The rows of a group lie close to one hidden flat surface of 10 dimensions, which may be shifted away from zero. Surfaces can cross.
Some rows, each with its group after it:
[-1.17 -2.87  0.32  1.80  1.29  0.49  1.85 -2.65  0.32  1.34 -0.02 -3.19
  0.60 -2.22 -0.96]	j_702
[ 0.75  1.24 -0.19  1.62 -2.55  0.61 -3.19  1.24 -4.14  1.78  3.42  1.53
  0.54 -2.21  1.98]	j_702
[-3.20 -0.16 -3.07 -0.05  1.01 -0.08  2.94 -0.27  2.52  0.37 -0.94  1.47
 -0.32  0.68 -3.09]	j_561
[-3.10  3.65  0.24 -1.14 -1.73 -3.34 -2.03 -3.21  0.44 -3.50  0.52  1.50
  0.82 -0.51 -1.81]	j_326
[-1.44  0.89 -3.38 -0.25 -0.42  2.14 -1.30 -0.18  1.61 -3.07  0.40  2.14
  0.34 -1.61 -1.23]	j_88
[-1.36 -1.41  0.76 -0.84  0.15 -2.92  0.14 -0.30 -3.08  1.98  1.32  1.46
 -1.42 -0.89 -1.77]	j_88
[-0.84 -2.57 -1.13  0.24 -0.22  2.11 -3.98 -3.10 -0.72  0.10  1.97 -0.99
  5.28 -3.86  0.98]	j_326
[ 2.63 -1.39 -2.25  1.36  0.68 -1.16 -0.94 -2.92 -2.46 -2.23 -0.16  4.01
  1.74  4.86  1.71]	j_326
[ 0.74 -0.05  0.59 -0.41  2.67  0.24 -1.57  2.14  0.07 -5.31 -1.69  3.94
  2.77 -1.13 -2.52]	j_88
[-2.37  2.39 -2.11  1.10  1.08 -2.76  3.44  1.87 -1.54 -0.73  1.59 -1.33
 -2.14  0.38 -2.54]	j_561
[ 3.60  5.38 -2.07 -2.41  0.85 -0.76  3.66  0.46  3.28  0.17 -0.53 -0.89
  0.08  1.60 -0.42]	j_561
[ 1.95  1.24 -0.05 -2.50 -1.03  2.10 -2.03  2.46  3.85  2.17 -0.66  1.23
  1.53  0.13  1.21]	j_702
[-4.08 -3.36 -1.31 -3.02  1.03  2.22 -0.23  2.57 -0.12  0.16  0.03 -1.13
 -0.63 -1.02 -0.68]	j_326
[ 2.68 -4.20 -4.68 -0.37  0.52  0.55 -2.74 -1.40  1.64  4.02  2.27  1.68
  1.82 -0.36  0.56]	j_702
[ 4.80 -2.73  1.66  2.32  0.37  0.23 -2.41 -0.42  3.44  2.29 -0.25 -0.04
 -0.72 -3.29 -0.38]	j_702
[-4.76 -0.04  1.98  3.59 -1.19 -1.50 -1.78 -2.37 -0.95 -1.62  0.50  0.99
  1.67 -2.95 -2.53]	j_326
[-3.81 -0.99 -2.23 -3.89 -0.89  1.53  1.73 -2.29  0.25  3.44 -0.46  1.87
  0.79  1.04 -0.53]	j_88
[-2.01  1.67 -0.59  1.71 -1.10  0.07  0.52 -0.69 -1.34  2.51  1.66  1.06
  2.22 -1.99 -0.95]	j_326
[ 1.73 -0.77  3.39 -1.05  0.21  0.66 -1.16  1.40 -2.82  3.20  0.07 -0.30
  4.14 -0.07  2.20]	j_88
[-1.28  3.80  0.87 -1.22 -1.95 -0.68 -1.83 -3.21 -2.77 -3.32  0.90  1.29
  2.35 -0.85  0.68]	j_702
[ 0.23  1.16 -1.77 -1.36  0.83  0.90 -1.24  3.57  2.63 -0.80  0.54 -1.92
  2.30  1.36  0.88]	j_702
[-1.77  1.40  2.23 -0.88  0.79  0.71  1.94 -0.30  1.74 -2.57 -2.18 -2.65
  0.29  0.03 -0.48]	j_88
[-0.22 -1.10 -0.54 -2.55  0.66 -1.30  1.68  0.66  2.19  0.35 -2.30  3.38
 -4.12  3.26 -1.85]	j_561
[ 1.79 -0.45  1.23 -0.18  0.14  1.45  1.65  2.32 -0.03  2.50 -0.88 -2.01
 -0.77  1.88  2.33]	j_326
[ 1.06  1.40  2.74 -2.99  0.08  1.83  0.70 -0.04  1.31  0.69 -1.22 -3.34
  1.80 -1.81  1.32]	j_561
[-0.02  1.82 -0.67  0.74 -1.59  0.35 -1.73 -1.60  0.14 -5.27 -0.83 -0.36
 -0.32  4.77  3.48]	j_326
[-2.95 -0.10 -1.34  0.33 -2.02 -0.19  0.49  1.44 -1.78  5.27  1.77  0.31
  0.47  3.09  1.68]	j_561
[ 3.24 -0.06 -1.67 -4.92  0.12 -0.56 -3.78  0.67 -0.70 -0.01  2.39 -0.12
  0.49 -2.03  0.91]	j_702
[-3.64 -2.12  1.89  1.25 -1.23  2.36  0.01  2.23 -0.10  2.96 -1.83  2.57
  0.87  1.87  0.33]	j_702
[ 1.96  2.76  0.23 -4.38 -0.11 -1.84 -1.67  0.33  2.74 -3.05  0.11 -4.11
 -1.56  1.46  1.70]	j_326
[-0.39 -1.25 -1.80  1.57 -1.59 -1.14 -1.60  1.36  0.01  4.52  2.27  0.97
 -0.87  0.87  0.58]	j_326
[-1.77 -0.11 -1.05  1.40 -4.33  2.25 -2.20 -1.00 -1.58  1.55  2.37 -1.63
 -3.60 -1.26  3.24]	j_88
[-3.49 -1.23 -1.64  1.90 -0.34 -2.06  1.85 -1.72 -1.53 -0.30  0.16  2.27
 -3.59  1.89 -2.00]	j_88
[-3.92 -0.64 -1.56 -0.27 -3.52  4.69 -2.43 -0.73  1.76 -3.14 -0.33 -0.02
 -4.82 -2.24  1.14]	j_88
[ 0.02  2.56 -0.98 -2.67  1.52  0.99  2.64  2.26  1.74 -1.81 -0.30 -2.43
 -1.58 -3.03 -2.04]	j_561
[-0.08 -1.04 -2.85 -1.98 -0.16  3.05 -1.82 -0.62  0.91  1.25  0.88  1.12
  3.26 -1.76  0.51]	j_561
[-2.90 -2.46 -0.48 -0.44  0.81 -0.15  1.28  1.54 -2.85  1.76  0.89 -1.38
 -0.58  0.39 -0.23]	j_702
[ 0.23  0.52  4.55  1.03 -1.50 -1.69 -3.77  0.71 -0.06 -4.24 -1.45 -0.38
 -1.49  2.32  2.10]	j_702
[ 0.68  0.68  4.45 -2.09  1.16 -1.37  1.34 -1.01  2.77 -2.43 -3.72 -1.97
 -1.38  1.98 -0.32]	j_561
[-0.10  0.16 -0.88  1.16  1.58 -0.68  0.66  2.15 -0.85 -4.95 -1.91  4.92
 -1.03  3.24 -1.81]	j_88
[ 3.37  0.49 -1.60  0.95  2.47 -0.21  0.81  0.95  3.20  1.24  0.53  1.14
  1.72 -3.99 -3.48]	j_702
[-2.22 -2.06  1.36  3.94  1.15 -0.24  0.84 -2.80 -0.55 -2.95 -2.28  0.93
  2.30  2.22 -0.35]	j_88
[-4.17  0.56 -0.20  3.71 -0.36  1.48  1.30 -1.41 -4.94 -3.45  0.36  1.46
  1.77 -0.92 -0.38]	j_326
[-0.92 -2.14 -3.42 -0.53  0.09 -1.46 -3.35 -0.32  2.69  0.22  1.60  0.15
  0.92  0.71 -0.54]	j_326
[ 2.94 -0.77  2.03 -3.44  0.22 -0.69 -0.57 -2.54  0.16  1.75 -1.93  2.58
  2.59  2.57  1.41]	j_561
[-0.13  0.91  1.54  0.56  3.34  0.99  1.79  2.37 -1.02 -4.37 -1.94  1.23
  3.69 -1.61 -2.46]	j_88
[-1.38  0.35  4.41 -1.78 -0.38 -1.44  2.04  0.86 -1.80  2.49 -1.12 -2.68
 -0.95  1.53  1.03]	j_561
[-2.32  0.27 -3.55 -1.15  0.85  2.38  0.30  0.70  2.06 -1.48  0.84 -0.69
  0.58 -3.41 -2.11]	j_561

New rows, each followed by its group:
[-0.74 -0.16  0.02  0.74  0.37  1.52 -2.10  1.74  4.01 -1.99 -0.88  0.29
  0.52 -2.58 -1.73]	j_88
[-1.46  0.94  5.46  0.57 -2.27  0.17 -0.46 -0.88  0.50  0.84 -2.37  0.56
  0.03  0.57  0.96]	j_326
[-2.63  1.97 -0.91 -6.11 -0.89 -0.40  3.61 -1.10 -2.13  1.94  0.26 -0.33
 -3.02  0.61 -0.37]	j_88
[-0.64 -0.25 -4.39 -0.07 -1.19 -0.26  2.11 -2.65 -0.75  4.46  2.13 -0.63
 -0.64  1.87  1.30]	j_702
[ 0.35  2.11 -3.83  2.74 -1.82 -0.35 -0.94  0.75  0.27  0.06  2.46  1.11
 -1.10  0.57  0.41]	j_88
[-0.91 -0.64  4.94 -0.31 -3.42  1.95 -2.99 -0.76  0.82  2.06 -2.05  0.04
  0.20  1.12  3.38]	j_326
[-1.75  0.69 -3.69  2.16  0.69 -0.59  1.47  3.57  0.25  1.31  1.14  0.95
  0.93  3.90 -0.33]	j_702
[-0.93  1.34 -4.33  0.09  1.07 -2.44  0.03  0.09 -1.36 -2.71  2.36  1.18
  0.50 -0.25 -2.13]	j_561
[-3.79  0.14  0.11 -1.93 -1.80  3.30  0.26  0.99 -0.37  1.66 -1.00  1.08
  0.49  1.02  1.31]	j_326
[-2.07 -0.54  3.01 -0.84 -1.39  0.16  1.78 -0.75  1.05  3.54 -2.00 -1.36
 -1.15  2.53  1.22]	j_561
[ 2.28  1.92  1.24  0.65  2.71 -3.50  1.13  1.94  1.62 -2.92 -1.78 -0.33
  2.02  4.00 -0.70]	j_561
[-2.28  0.45  0.93  3.57 -2.19  0.58  1.28 -1.83 -4.10  3.13  1.24  2.56
  0.25 -2.07 -0.42]	j_702
[-2.19 -0.83  0.48  3.19  1.72 -0.07  1.82  3.16  0.87  0.50 -0.81 -1.03
  1.41  1.10 -1.27]	j_561
[-1.33  2.24 -1.42 -3.16 -0.22  5.45  2.58  4.24 -1.39 -1.55 -1.43  2.12
 -1.05 -0.12  0.53]	j_88
[ 0.09  4.21 -1.98 -0.24  0.75 -3.01  3.19 -3.11  2.38 -0.14 -0.57 -0.21
  2.41  3.62 -0.85]	j_561
[ 0.33  1.37 -1.17 -3.79  2.20 -1.33  1.72  1.12  2.65 -3.04 -1.64  0.73
 -1.54  1.01 -2.54]	j_561
[-0.56 -1.24  1.73  4.93  1.18  0.69  1.97  4.45  2.21  1.62 -0.91 -3.39
 -1.03  0.39 -0.44]	j_702
[-2.16 -0.14  1.33 -0.40 -0.19  1.14 -0.92  4.28 -1.34 -0.09  0.07 -1.45
  0.55  0.46  0.88]	j_702
[ 1.44  1.15 -0.81 -2.30  2.02 -3.08  0.96 -0.82 -1.26  1.32 -0.30  3.03
  5.90  3.63 -0.48]	j_561
[-4.04  0.05 -1.72 -0.34 -1.07  1.83  0.35 -0.12 -3.71  2.01  2.04  0.46
  2.96 -0.68  0.64]	j_702
[ 2.14 -0.57 -4.01 -1.05  2.27 -2.55  2.02  2.77  0.35  2.53  1.77  1.02
 -1.85  0.67 -2.38]	j_702
[ 3.18  2.27 -0.93  2.10 -1.02 -0.42  1.32  0.26 -0.59  2.27  0.64  0.15
  0.24  3.06  2.44]	j_326
[-0.26  1.87 -2.27 -1.75  1.48 -0.08  1.65 -1.39  3.05 -0.07 -1.03  2.55
  3.40 -0.82 -2.94]	j_702
[-1.12  0.11 -0.41 -0.17 -0.99  0.78 -0.61  2.71  3.37 -2.14 -1.99  2.25
 -4.10  2.48 -0.40]	j_88
[-2.95 -1.40  3.52  0.46  0.78 -1.35  2.43 -2.53 -3.04  1.25 -0.78 -1.15
  1.06 -1.33 -1.65]	j_561
[ 0.66 -1.25 -2.88  1.91  0.16  1.37 -3.14 -3.51  2.44 -1.88  0.47  1.53
  4.85 -0.40  0.65]	j_561
[-1.88  2.81 -3.34 -1.44 -1.17 -0.26  0.67 -1.44  1.25 -3.47  0.32  0.45
 -3.56  0.80 -0.72]	j_88
[ 3.90  0.49  2.26 -3.06 -0.66  2.18 -0.19  0.35  0.17  0.06 -0.74 -1.84
 -3.83 -3.06  1.40]	j_561
[ 1.42 -2.48  1.62 -1.37  2.13  1.16 -3.41  1.56  4.97 -2.00 -2.51  1.57
  3.23 -1.21 -1.20]	j_702
[ 3.62 -2.05 -1.07  2.27 -1.69 -1.20 -3.71  2.46  1.84  2.65  0.73  2.29
 -2.53  3.72  2.29]	j_702
[ 3.35  2.56 -0.33 -3.00 -0.52 -3.52 -1.37  1.12 -1.86  1.37  1.53  1.59
  0.23  2.62  1.22]	j_88
[ 1.51  0.27 -3.46  1.59  1.62 -0.32  0.19 -0.24  2.21 -0.31  1.98 -4.34
  2.14 -0.43  0.35]	j_702
[ 2.48 -2.60  0.74 -4.47  0.03  1.79 -2.55  1.26  0.81  0.50 -1.51  2.77
 -1.69  0.46  1.30]	j_561
[-2.42  2.05 -2.68 -4.70  2.01 -1.88  3.46 -1.02  0.71 -1.57 -0.30  1.16
 -0.04 -0.28 -4.04]	j_561
[-0.90 -1.78  3.18  1.41  0.86 -0.89  0.14  1.94 -2.58 -2.82 -0.15 -2.02
 -5.11 -2.95 -1.65]	j_561
[-1.31 -0.69  2.42 -2.61 -3.46  1.58 -5.35 -3.21  0.76 -1.02 -1.07  1.22
  1.76  1.04  3.47]	j_326
[ 0.28  1.05  2.78 -5.68  1.38 -2.93 -0.54  4.17 -2.44  0.14 -0.50 -0.09
  1.24  3.36  0.49]	j_561
[-1.50  0.03  2.11  3.19  0.52 -2.00  4.06 -3.56  1.51  1.24 -2.35 -0.75
  0.51  2.15 -1.37]	j_561
[-1.74 -0.90 -1.56  5.44  0.42 -3.90  1.63 -0.41 -3.90  2.26  1.92  2.33
  1.65  3.36 -1.12]	j_561
[ 1.70  1.61  1.78 -4.14 -0.87  1.11 -0.49  0.43 -3.32 -2.61 -1.82  1.59
 -0.10  4.23  3.79]	j_88
[-1.89  1.62 -5.19  0.27 -0.89  1.21  1.73 -1.91  3.43  1.41  0.67  0.54
  0.33  0.57 -0.58]	j_561
[-1.08 -4.95 -1.38  3.03  0.61  0.36 -2.82  2.38  0.84  0.97  2.30 -4.14
 -0.77 -1.47  0.63]	j_326
[ 0.27  3.01  1.50 -2.22  0.74 -3.17  2.02 -0.58 -2.13 -5.01 -0.94 -0.79
 -3.05  1.88 -0.67]	j_88
[-2.61 -1.59  1.20 -1.10 -0.78  0.07 -4.52 -1.59  4.47 -3.36 -1.70 -0.88
  0.91  1.33  0.63]	j_326
[-4.17 -0.28  2.75 -1.31  0.42  5.20  3.86 -0.87 -1.93 -1.46 -2.89 -2.70
  1.85 -1.10  0.83]	j_88
[-2.05  4.37 -2.95 -0.68 -1.80 -4.16 -0.96  0.76  0.84 -0.05  3.60 -1.19
 -2.30 -0.50 -1.54]	j_326
[-2.97 -0.16 -0.35 -2.67 -0.89 -1.04  0.36 -1.22  5.02  2.67 -0.91 -1.11
 -1.41  0.42 -1.60]	j_88
[-3.75 -1.02 -1.59  0.60 -0.76 -1.74 -0.65 -2.62  2.62 -0.74 -1.16  1.30
  0.60  4.55 -0.30]	j_561
[-3.45 -2.25  1.44 -2.90 -0.32  1.63 -1.37  1.10 -0.30  2.88 -0.82  0.11
  3.45  1.11  1.16]	j_561
[-2.28 -2.95 -0.81 -2.81 -0.33 -2.82 -3.96  1.61 -4.01 -0.75  1.58  3.51
 -1.21  2.79  0.17]	j_561
[ 0.23  2.22  0.22  4.28 -0.46 -1.13  2.23  3.90 -0.21  1.93  0.26  1.93
 -1.98  0.67 -1.52]	j_702
[ 1.48 -4.25 -2.29  0.28 -1.44  1.92 -1.27 -3.71  0.96  5.85  1.62 -0.65
  0.02 -0.58  2.36]	j_702
[ 0.56 -0.46  2.75  3.77  1.15 -3.57 -1.94 -3.20 -1.51 -3.91  0.79 -1.88
  1.32 -2.92 -1.56]	j_326
